Every row belongs to one group in each of 4 separate groupings. Each group adds its own fixed numbers to the row, and there is some noise. The rows also spread widely along 15 directions, which tell nothing about the answers.
Known rows, each followed by its group in each grouping:
|  446 |  206 |   39 |    3 | -189 |  149 | -129 |  112 |  494 | -152 |  591 |  741 |  -90 |  168 |  -65 |   89 |  358 |   19 |  278 |   25 |  -85 | -281 | -171 |   -6 |   70 | : k692 Q Fuz k77
|   90 | -336 |   61 |   -5 |  181 | -223 |   47 |   51 | -116 | -202 |   42 |  -85 |   33 |  -96 |   43 | -123 |   11 |   65 | -284 |  199 |   36 |  -39 |  -17 |  109 |  -80 | : k844 L Zasi k261
| -217 | -248 |  167 |   42 |  -66 |  -67 |  125 | -215 | -122 |   25 | -702 | -143 | -344 |  -30 |  -39 |   54 | -141 |  101 |  530 |  -38 |   75 |  -79 |  100 | -100 |   67 | : k302 L Zasi k77
| -329 | -153 |  -23 |  -67 |   11 |   56 | -119 | -209 |  326 |   94 |  -44 |  152 | -302 |  236 |  496 | -234 |  -63 |  -67 |   92 |  215 | -273 |  -19 | -117 | -114 | -410 | : k625 N varu k261
| -212 |  -95 |   84 | -103 |  -19 | -283 |  -49 | -138 |  233 |   42 | -346 | -112 |  273 | -106 |  -43 |   28 | -313 |  378 |  137 |   26 |  -44 | -163 | -273 |   -6 | -288 | : k663 Q Sofuv k78
| -159 |  158 |  -69 |  105 |  260 | -158 |  288 |    8 | -187 |   28 |   -3 |   22 |   36 |   67 | -372 |   56 |   32 |  162 | -130 |   38 |  365 | -228 | -261 |   91 |    7 | : k302 R Sofuv k356
|  -36 | -141 |  -88 | -180 |   29 |  354 | -140 |  225 |   27 | -159 |  169 |  -33 |  300 | -348 | -397 |  220 |  263 |   37 |  -81 | -396 |  162 |  -41 | -178 |  261 |  304 | : k692 R varu k356
|   -9 |  -14 |  -60 |  138 |   57 | -409 |   95 |  -57 |  -88 |   44 | -212 | -129 |  309 | -110 |   60 |    8 | -139 |  152 | -400 |  308 |  418 |   22 | -152 |  -64 |  -48 | : k663 N fek k78
|   21 | -458 |  331 |  215 | -267 |  371 | -232 |  -37 | -160 | -150 |  -53 |  292 |   -4 |   30 | -122 |  393 |  364 |   31 |  168 | -404 |  193 | -125 |  -54 |  -64 |  502 | : k833 L Savu k78
|  208 | -117 |  438 |   60 |  -20 |  -30 |  117 | -144 | -183 |   32 |   46 | -352 |   28 |  128 | -115 |  266 |  179 |  220 | -166 | -131 |  -91 | -124 |  261 |  126 |   56 | : k844 N fek k261
| -181 |  -59 | -144 |   62 |  151 |  -68 |  -28 |  241 | -442 | -154 | -224 | -295 |  291 |  -36 | -204 |   42 | -400 |  -81 | -246 |  403 |  257 |  120 | -115 |   83 |   -3 | : k625 N Savu k78
| -255 |  -85 |  179 | -373 | -116 |  252 |   37 |  134 |   32 | -469 |  267 | -157 |  330 | -291 |  -80 |  188 |  124 |  225 | -300 |   41 |   46 | -350 | -268 |   52 |  286 | : k833 N Fuz k78
|  -46 |   37 |   71 | -337 | -202 | -274 |  117 | -106 |  281 |  142 |  -86 | -262 |  -37 |   10 | -277 | -113 | -235 |  364 |  149 |  153 | -293 | -137 |   -1 |  169 |  -98 | : k692 R fek k356
|  109 |   91 |   80 |   59 |  131 | -312 |   50 | -131 |   29 |   10 | -354 | -179 |  172 | -155 | -121 |   70 | -228 |  132 |   66 |   92 |   66 |   91 |  -12 |   89 | -200 | : k844 R Savu k78
| -498 |  103 | -189 |   -4 |  561 |  199 |   49 |  199 | -297 |  -82 |  173 |   75 |   13 |  190 | -391 | -102 | -108 | -190 | -109 |  134 |  106 | -219 | -322 |  368 | -191 | : k302 L Sofuv k78
|  -89 |   43 | -202 |  -65 |   50 |  189 |  182 |  177 | -161 | -121 | -262 | -126 |  161 |   99 |  202 |  -19 | -104 |  260 | -457 |  239 |  175 | -163 | -168 |  -57 |  197 | : k844 L fek k261
| -184 | -272 |  246 |  158 |  348 |   66 |  -83 |   56 | -181 | -183 |   92 | -108 | -106 |   99 | -208 |   70 |   93 |   37 |   59 |  -66 | -153 |  -97 |   13 |  193 | -342 | : k663 Q Zasi k78
|   44 | -277 |  222 | -159 |  150 | -321 | -333 | -219 |  284 |   45 | -129 |  -98 |  374 | -186 |   62 |   23 |  -14 |  -34 |    6 | -163 | -221 |  -61 | -102 |  333 | -300 | : k302 L Fuz k77
| -292 | -553 |  198 |   93 | -221 | -135 |   -2 |  176 | -454 | -282 | -360 | -330 |   50 |  239 | -451 |  127 | -288 |  392 |    0 |  296 |  160 | -365 |  -92 |   70 |  350 | : k302 R Fuz k77
|  115 | -327 | -194 |   32 | -317 | -180 | -116 |  118 |  233 | -130 |   76 |  308 | -106 |   26 |  159 | -162 |  -88 |  280 | -232 |  349 |   62 |   -3 | -267 | -212 |   75 | : k833 Q Sofuv k78
|    3 |   63 |  -47 | -131 |  218 |   35 |   36 |   70 |   56 |   14 |   61 |  106 |  241 |  -72 | -115 |   47 |   21 |  259 |  -20 | -312 | -112 | -201 | -299 |   95 | -238 | : k833 L Savu k77
| -455 | -187 |  233 | -382 |  126 |   48 |  -25 | -187 |   -2 |  -39 |  288 | -359 |  106 | -342 |   -5 |   57 |  155 | -115 | -243 | -114 |  -28 |  -80 |  -87 |  172 | -122 | : k663 N Sofuv k77
|  -55 |  554 | -371 |  -87 |   26 | -233 |  235 | -148 |  360 |  428 | -251 |  120 | -150 |  -95 | -203 | -143 | -317 |  -16 |  307 |   80 |  185 |  201 | -276 |   14 | -225 | : k625 N Savu k261
|  -33 | -130 | -204 | -151 | -246 |  272 |    8 |  299 |  -43 | -224 |  -34 |  -64 |   50 | -210 |  142 |  111 |   -9 |  274 |  -55 |  -73 |   96 | -161 | -202 | -239 |  181 | : k302 R varu k77
|   23 |  -11 | -151 | -307 |   18 | -200 |  130 |   98 |   73 |  -80 |   88 |  -32 |   50 | -265 |  -72 | -177 | -208 |   91 |   94 |  188 |   38 | -120 |  -37 |  -33 |  -61 | : k663 R varu k261
| -293 |  -24 |  166 |  -89 |  258 | -159 |   69 | -244 | -137 |  252 | -181 | -174 |   99 |  -20 |  -39 |   20 | -123 |   74 |   31 | -140 |  -19 |  -81 |  -89 |   42 | -315 | : k663 R Savu k78
| -205 |  699 |   74 | -377 | -146 |  -32 |  284 | -259 |  116 |  285 |   89 |  -67 |  239 |  -98 | -129 |  154 |  -74 |  -92 |  -10 |  125 |  319 | -267 | -223 |  106 |  354 | : k302 N Savu k261
|  152 | -161 |  -85 |   55 | -116 | -123 | -254 | -139 |   17 |  112 | -291 |   57 |  427 | -161 |  712 |  -19 | -130 |  -98 | -353 |  286 |  183 |  214 |  -28 | -313 | -116 | : k844 N fek k261
|  224 |   37 |  -54 |  -77 |  224 | -149 |  286 |   -7 | -284 |  242 |   -4 |   62 |  -30 |   37 |  -25 |   -7 |    8 |  145 |  -15 | -192 |   39 | -194 |  -23 | -128 |  -92 | : k302 L Fuz k78
|   29 |  123 |   45 |  -87 | -343 |   22 | -204 |  -44 |  416 |  269 |  350 |  200 | -390 |  215 | -556 |  -17 | -146 | -117 |  601 |   27 | -294 |  -17 |  -36 |  396 |  -33 | : k302 L Sofuv k261
|  191 | -138 |  247 |  183 | -489 |  -18 | -420 |  -36 |  -89 |   25 |  122 |  -32 |  282 |  198 |  -83 |  308 |   82 | -239 | -329 |  333 |  265 |   75 |   55 |  216 |  535 | : k302 N Savu k356
|  266 |  208 |   98 | -138 | -196 | -165 |  169 | -149 |  171 |  135 |  161 |  -55 |  -51 | -132 | -161 |  146 |   66 |  186 |  -29 |  -25 |   31 |    9 |   27 |   14 |  173 | : k833 Q Sofuv k78
| -237 |  273 | -261 | -199 |  125 |  155 |  -45 |  -64 |  119 |  -56 | -481 |  172 |  209 | -206 |  380 |  -84 | -316 | -183 |  151 |  304 |   88 |   73 | -114 | -227 | -144 | : k833 N Fuz k78
|   54 |  -58 |  194 |  -96 |  200 |  -34 |  290 |  -45 | -147 | -276 | -452 | -247 |  -15 |  151 |  262 |   28 |   81 |  266 | -217 |  159 |    2 | -383 |  130 |   -9 |  174 | : k302 L fek k77
|  -70 |  -87 |   29 |  116 |   98 |  -45 |  -74 |  -50 | -171 |   34 | -153 |   73 |   16 |  202 |   89 |    6 | -157 |    8 |   59 |  196 |  -69 |  -31 |   24 |  -89 | -260 | : k833 N Fuz k77
|  142 |  -65 |  -72 |    4 | -116 |  -81 |   -6 |  131 |  -74 |  -21 |  -17 | -188 |  -28 |  -57 |   26 |   26 | -113 |  113 |  -78 |  156 |  -30 |   47 |   41 |  -69 | -126 | : k302 N fek k77
|  188 |  218 |  155 |  129 |  202 | -206 |  177 |  206 | -209 | -205 |  -46 | -194 |  213 |  -41 | -752 |  222 | -217 |  139 |  293 |   35 |  160 | -161 |    7 |  300 |  -72 | : k302 N Savu k261
| -473 | -388 |  -67 |   -8 |  184 | -178 | -150 |    3 |   36 |  -51 |   92 |    4 |  -35 | -108 |  -45 | -189 |  -73 |   25 | -101 |  136 |   32 |  -20 | -351 |   56 | -385 | : k663 Q Zasi k77
|  255 | -261 |   48 |  139 |  -47 | -227 |  -84 |   -3 |   25 |  -74 | -186 |  183 |  105 |   18 |   85 |    8 | -161 |  240 |  270 |   62 |  -22 |  -97 |   19 | -166 | -208 | : k844 R varu k261

New rows, each followed by its group in each grouping:
|  327 | -226 |   76 |  133 | -270 | -264 |  197 |  -26 |    5 |  -16 | -154 |  -63 |  -39 |  -80 |  -40 |  133 |  198 |  400 | -216 |  -23 |  295 |  -61 |   45 | -210 |  229 | : k663 N fek k356
|   22 |  -54 |   18 |  -34 |  161 | -123 |  301 |    1 |  -94 | -177 |   27 |  221 |  -31 |  -61 |   64 |  -90 |   -4 |  266 |  123 |   71 |   86 | -298 |  -78 | -319 | -116 | : k833 R fek k261
| -229 |  -71 |  205 |   -2 | -195 | -163 |  -85 | -147 |    6 |  -68 |  -29 | -185 | -135 |  125 |  132 |  -31 | -168 |  -85 |   40 |  499 |  -51 |  -48 |   67 |  -23 | -106 | : k302 N fek k77
| -111 |   97 |  -13 | -206 |  382 | -264 |  186 |   43 |  155 | -195 |  -73 | -361 |  -41 | -258 | -287 | -114 | -165 |  113 |   59 |   65 | -168 |  -43 |  -75 |  276 | -503 | : k302 N Fuz k77
|  319 | -274 |   58 | -171 |  -80 | -270 |  -13 |  -81 |  349 | -258 |  101 |  290 |   -4 | -309 |  366 | -165 |  203 |  -63 |  -28 |  170 |   98 | -124 |    0 | -192 |   58 | : k302 N fek k261
|  280 |  187 |  -84 | -267 |   28 | -111 |  -51 |   30 |   98 |  182 |  -79 | -152 |  265 |  143 |  222 |  -68 | -246 |   84 | -145 |  148 | -267 | -128 |   85 |  207 |  -91 | : k302 L varu k261
|  193 |  109 |    9 | -114 |  205 | -118 |  103 | -165 |  472 | -106 | -477 |  107 |   28 |  168 |  307 |  -89 |  106 |  193 | -108 |  111 | -135 | -194 |  -31 |   93 | -103 | : k625 N Fuz k356
| -170 |   54 |  -35 | -124 |  147 | -102 |  -27 |  -70 |  257 |   71 |  -17 |  116 |  107 | -226 | -267 |  -20 |  -32 |   90 |  240 | -173 |   30 | -102 | -258 |  104 | -201 | : k663 Q fek k78
|  305 |  155 | -188 |  110 |  183 |  -42 |  207 |  284 | -253 |  -31 | -244 |  -27 | -190 |  466 |  196 | -126 | -392 |  311 |  105 |  367 | -318 | -175 |  175 | -133 | -399 | : k302 L varu k78
|  -47 | -331 |  116 | -170 |   46 |   32 |    8 |  -46 | -286 |  198 |  264 | -160 |  -57 |   26 |  -95 |   -2 |   16 |   31 | -154 | -149 | -150 |  -54 |   56 |   91 |  -59 | : k844 L Sofuv k261
|  -34 | -176 |  -39 | -124 |   24 |  114 |  -64 |  115 |  168 | -226 |  -67 |   85 |  -80 | -291 | -246 |   -3 |   32 |  -70 |  287 |  -69 |  -24 |   94 |  -39 |   62 |  -54 | : k692 L Fuz k356
|   72 |   31 |  -79 |    6 |  142 |  208 | -214 |  103 |  -82 | -141 | -149 |  418 |  294 | -142 | -264 |  156 |  -63 | -161 |  598 | -173 |   95 | -102 |   -1 |  -38 |  -40 | : k833 N varu k356
|  154 |  128 |  164 |   18 |  -88 | -290 |  281 |   -1 |   42 | -108 |  -20 | -439 |  198 | -305 | -441 |  339 |  114 |  395 | -213 | -163 |  343 | -115 | -143 |  185 |  182 | : k302 N Sofuv k77
| -245 |   33 | -117 | -290 |  321 |  422 |  141 |  252 |  -79 | -236 |  106 |  -84 |  -47 | -233 | -263 |  -20 |   89 |  -49 |   36 | -156 |   -5 | -160 |  -72 |  214 |   -7 | : k663 N Zasi k261
| -159 |  -21 |    9 |  104 |  -29 |   76 | -119 |  -96 |  -78 |  197 |    0 |   58 |  146 |  258 |  -64 |  139 |  115 |   45 | -189 |  -29 |  175 | -157 | -226 |  122 |  181 | : k625 R fek k77
| -326 |  -55 | -326 | -304 |  -81 | -364 |  324 | -146 | -114 |  435 |  -51 | -194 | -301 | -282 |  -88 | -292 | -390 |   63 |  165 |   95 |  144 |  168 | -159 | -265 | -154 | : k625 R varu k261
|  345 |  313 | -264 | -106 |  101 |   91 |   23 |  176 |  184 |  -80 | -353 |  119 |  498 | -103 |  330 |  102 |   -3 |  267 | -180 |  -51 |  104 | -238 | -185 |  -86 |   -4 | : k302 N fek k77
| -304 |  194 |   -5 |  -84 |  152 |  116 |  248 |   62 | -219 |  -51 | -216 | -386 |  -74 |  238 | -268 |   70 | -122 |  195 | -142 |  194 |   39 | -192 |  -65 |  179 |  121 | : k625 Q fek k77
| -300 | -162 |  415 |  -20 |   53 |  -99 |   80 |  -81 |  -98 | -148 |  -14 | -352 | -154 |  194 | -424 |   99 | -160 |  213 |  281 |  153 | -254 | -196 |   75 |  267 | -229 | : k692 L Sofuv k77
| -387 | -421 |  450 |   48 |   94 |  171 | -268 |  -47 |  163 | -305 |  166 | -218 |  193 |  205 |  465 |  136 |  161 |  352 | -346 | -103 | -479 | -195 | -314 |  -72 | -638 | : k625 Q Savu k356
| -269 |   50 |   75 |  135 | -111 |   72 |  -24 |  -65 |   10 |  129 |  120 | -116 | -150 |   87 |   39 |  116 |  -68 |  191 |   80 |    4 | -139 |   23 | -209 |  -29 | -414 | : k844 L Zasi k77
|  252 |    9 | -166 | -246 | -103 | -179 | -103 |   47 |  124 |  126 |  -86 |    3 |  108 |  112 |   60 |  -97 | -246 |   99 |   53 |  196 | -183 |  -89 |    4 |   69 |   23 | : k625 Q varu k77
|   77 |  -26 | -190 |   16 |  -48 |   73 | -107 |  188 |   79 |  -39 |  110 |  124 |   22 |  -28 |  -72 |  -31 |  -24 |   68 |   -9 |   97 |    0 |    7 |  -68 |  -17 | -122 | : k663 R fek k356
|  102 |  -26 |  166 |  255 |  277 | -264 | -216 | -165 |  172 |   11 | -280 |  140 |  203 |  -66 |  -28 |  100 |  -73 |  -48 |  321 | -134 |  -25 |   50 |  -95 |  111 | -479 | : k302 R Savu k78
|   84 | -170 |  206 |  136 | -187 | -226 |  278 |  -89 | -285 | -135 | -178 | -260 |    0 | -441 |   80 |  257 |   41 |  150 |   46 |   30 |  457 |  157 |  122 | -449 |  115 | : k692 N varu k78
|   18 |  154 | -118 | -106 | -246 |    7 |   54 | -114 | -105 |  521 |  280 |   77 | -106 | -120 | -294 |  126 |  -97 |  -90 |  438 | -302 |  105 |   99 |  -51 | -115 |   45 | : k625 R varu k261
|   97 | -361 |   24 |   73 |   16 |   -3 |  167 |  165 | -336 | -164 | -108 |  103 |  -67 |   19 |   16 |   81 |  -96 |  353 |  184 |  -64 |   51 | -193 |  -77 | -438 |  -92 | : k625 Q Sofuv k78
|  178 |  114 |  159 |  261 |  -98 | -159 |  136 |  -14 |   58 |   35 |   37 |  -84 | -235 |  315 | -173 |   89 | -131 |  283 |   81 |  203 | -175 |   16 |   99 |   22 | -325 | : k833 N Fuz k261
|  125 |  -25 | -306 | -116 | -140 |  170 |   66 |  203 |  263 |   -8 |  222 | -176 | -297 |  -30 |   16 |  -67 |  232 |  122 | -504 |    7 |  -31 |  200 |  -85 |  149 |  128 | : k625 N varu k356
| -162 |  269 |  -62 | -132 |   25 |   54 |  -64 | -116 |   16 |   90 | -335 | -200 |  329 | -252 |  262 |  105 | -290 |   18 |  100 |   37 |  -59 |  119 |  -63 | -116 | -290 | : k833 L fek k77
|  286 |   14 | -134 | -400 | -272 | -239 | -148 |  -29 |  117 |  169 |   67 |  384 |  448 | -183 |   28 |  -90 | -319 |   20 |  353 |  117 |    6 | -234 |  -74 | -136 |  140 | : k833 N varu k261
| -173 |   99 |   58 |  353 |  829 |   91 |  -50 |   30 | -294 | -287 | -402 |  -45 |   81 |  309 |  205 |   -6 | -180 | -142 |   35 |  283 | -208 |   22 |  146 |   85 | -800 | : k833 R Fuz k77
|  247 |  481 |   32 | -249 |   24 |  109 |   56 | -102 |  108 |  108 |  363 |  103 |   37 | -191 | -162 |   77 |   57 | -308 |  263 |   28 |   -9 |    1 |  171 |  127 |   66 | : k844 R fek k261
| -184 | -106 |  241 |  -33 |  404 | -299 |   17 | -201 | -126 |  -69 | -216 | -252 |  395 |   65 |   29 |  -14 |   15 |   12 | -467 |  237 |  163 | -218 |  -22 |  306 |  -31 | : k663 N fek k78
|  200 |  -58 |  376 |  181 |  249 |  -61 | -150 |   94 |   55 | -534 |  -15 |  -60 |  317 |   -4 |  -55 |  226 |   25 |    3 |  109 |  189 | -124 | -122 |   95 |  201 | -298 | : k692 L Fuz k77
| -130 |  124 |  -62 |  124 |   70 |  -73 | -217 | -117 |  -60 |  117 | -191 |  262 |    1 |   58 |  -55 |  -29 | -268 | -350 |  528 |  275 |  101 |   38 |    9 |  -34 | -222 | : k302 R fek k77
|   48 | -286 |  -95 |   60 | -113 |   97 |  -99 |  125 |  -36 |  -14 | -308 |  -61 |  103 |  -45 | -116 |  132 |  -42 |  314 |  -20 | -183 |   65 |  -21 | -104 |   17 |   92 | : k844 N varu k78
|  -83 |  284 |  271 | -244 |  382 |  -84 |  239 | -324 |  274 |   85 |  116 | -184 | -120 |  -36 |  264 |  -51 |  206 |   63 |  -15 | -179 | -395 | -169 |   43 |   96 | -582 | : k302 L fek k356
| -186 | -280 |    2 |  179 |   74 |  182 | -169 |  131 | -173 | -199 |    1 |   62 |   35 | -114 | -183 |  122 |  184 | -146 |  -87 |  -68 |  263 |   -1 | -186 |  147 |  141 | : k302 L Zasi k356
|   41 |  170 |  -95 | -157 |  163 |  -14 |  348 |  158 | -543 |  188 |  315 |  -59 |   73 |  -51 | -105 |   35 |  -84 |   89 | -102 |  -12 |  132 |  -97 |  -42 | -268 | -161 | : k692 N Savu k77
|  -37 |   27 |  -73 |  157 | -158 |   75 | -217 |  190 |   65 | -150 |  134 |  188 |  118 |  274 |  332 |    6 | -185 |  130 | -143 |  455 |  -77 | -103 | -217 | -175 | -290 | : k663 R Savu k77
| -100 |  -10 |  -15 | -118 | -189 |  -83 |  -68 |  -89 |  -64 |  301 |  542 |  126 |   26 |  -61 | -116 |   -3 |   26 |   12 |  -36 |  -50 |  -60 |    8 | -178 |  -76 | -149 | : k833 L fek k356
|  117 | -208 | -243 |   41 |   71 |   85 |  -79 |  152 |   57 |  -17 |  481 |   80 | -234 | -170 |    9 |  -66 |  305 |  -57 | -351 | -104 |   55 |  203 | -117 |   79 | -124 | : k844 R varu k77
|  -99 |  -43 |  -32 |  -37 |  149 | -102 |   66 |  -45 |  202 |   38 | -124 |  133 |  -85 |  267 | -168 | -141 |   26 |  154 |  -71 |  158 |  -56 | -169 | -138 |  190 | -125 | : k692 N Fuz k356
|   11 | -414 |  520 |  165 | -322 | -168 |   -8 | -226 |  250 | -141 |   72 | -254 | -551 |    2 | -436 |  207 |  275 |  212 |  281 | -128 | -126 |   47 |  103 |  218 |  133 | : k625 Q Zasi k78
|   90 |  -38 |  439 |   41 |  -59 | -191 |  -89 | -184 | -268 | -247 |  -92 |  -13 |  161 |  -30 | -165 |  239 |  -87 | -316 |  438 |  392 |  245 | -114 |  385 |  -26 |  249 | : k663 Q varu k356
|   85 | -170 |   22 |  378 |  199 |  -65 | -251 |  -10 |  -10 |   -2 | -517 |  167 |  225 |   76 | -225 |  180 |   27 |   27 |  220 | -171 |  220 |  -58 | -127 |  256 |  -58 | : k302 N Zasi k77
| -458 | -638 |  -29 |  -62 |    9 |   65 | -327 |  109 | -536 |  -99 |   60 |  140 |  187 |  -74 | -387 |  -43 | -222 | -236 |  233 |   66 |  147 |  -78 | -113 |   27 |  129 | : k833 L varu k356
| -241 |   81 |  239 | -120 |  177 |   72 |  -98 |  -98 |   20 | -183 |  -18 |  -61 |  153 |  231 | -163 |   57 |  -93 |    7 |  139 |  170 | -239 | -274 |   27 |  335 |  -97 | : k833 L varu k356
|   59 |  131 | -154 | -253 | -173 | -324 |  -96 | -120 |  128 |  510 |  359 |   79 |   54 |   61 | -371 | -141 | -182 |   24 | -102 |  123 |  -78 |   12 | -198 |  311 |   80 | : k833 Q Zasi k78
|  140 | -222 | -284 | -193 | -229 |  185 | -273 |  234 |   11 |  191 |   25 |   53 |  264 |  -85 |  557 |  -52 | -146 |  162 | -369 | -114 | -210 |   65 | -263 | -241 | -160 | : k302 L Savu k78
|  -31 | -327 |  -73 |   80 |  109 |  116 |   72 |  221 | -230 | -288 |  123 |   16 | -222 | -204 |   71 |  -72 |   78 |  -47 |  -86 |  161 |  115 |  157 |   46 | -262 | -150 | : k692 N fek k78
| -157 | -157 |  -19 |  129 |  316 |  -51 |  116 |  214 |   -5 | -546 | -371 |  196 | -193 |  105 | -104 | -168 | -220 |  176 |  404 |  376 |  -25 | -291 | -105 | -127 | -266 | : k302 Q fek k78
| -148 | -235 | -179 | -105 |  110 | -114 |  247 |   50 | -128 |  -58 | -343 |   73 |  -53 |  -55 |  124 | -163 | -134 |  285 |   54 |  111 |  131 | -144 | -119 | -339 | -146 | : k692 N varu k356
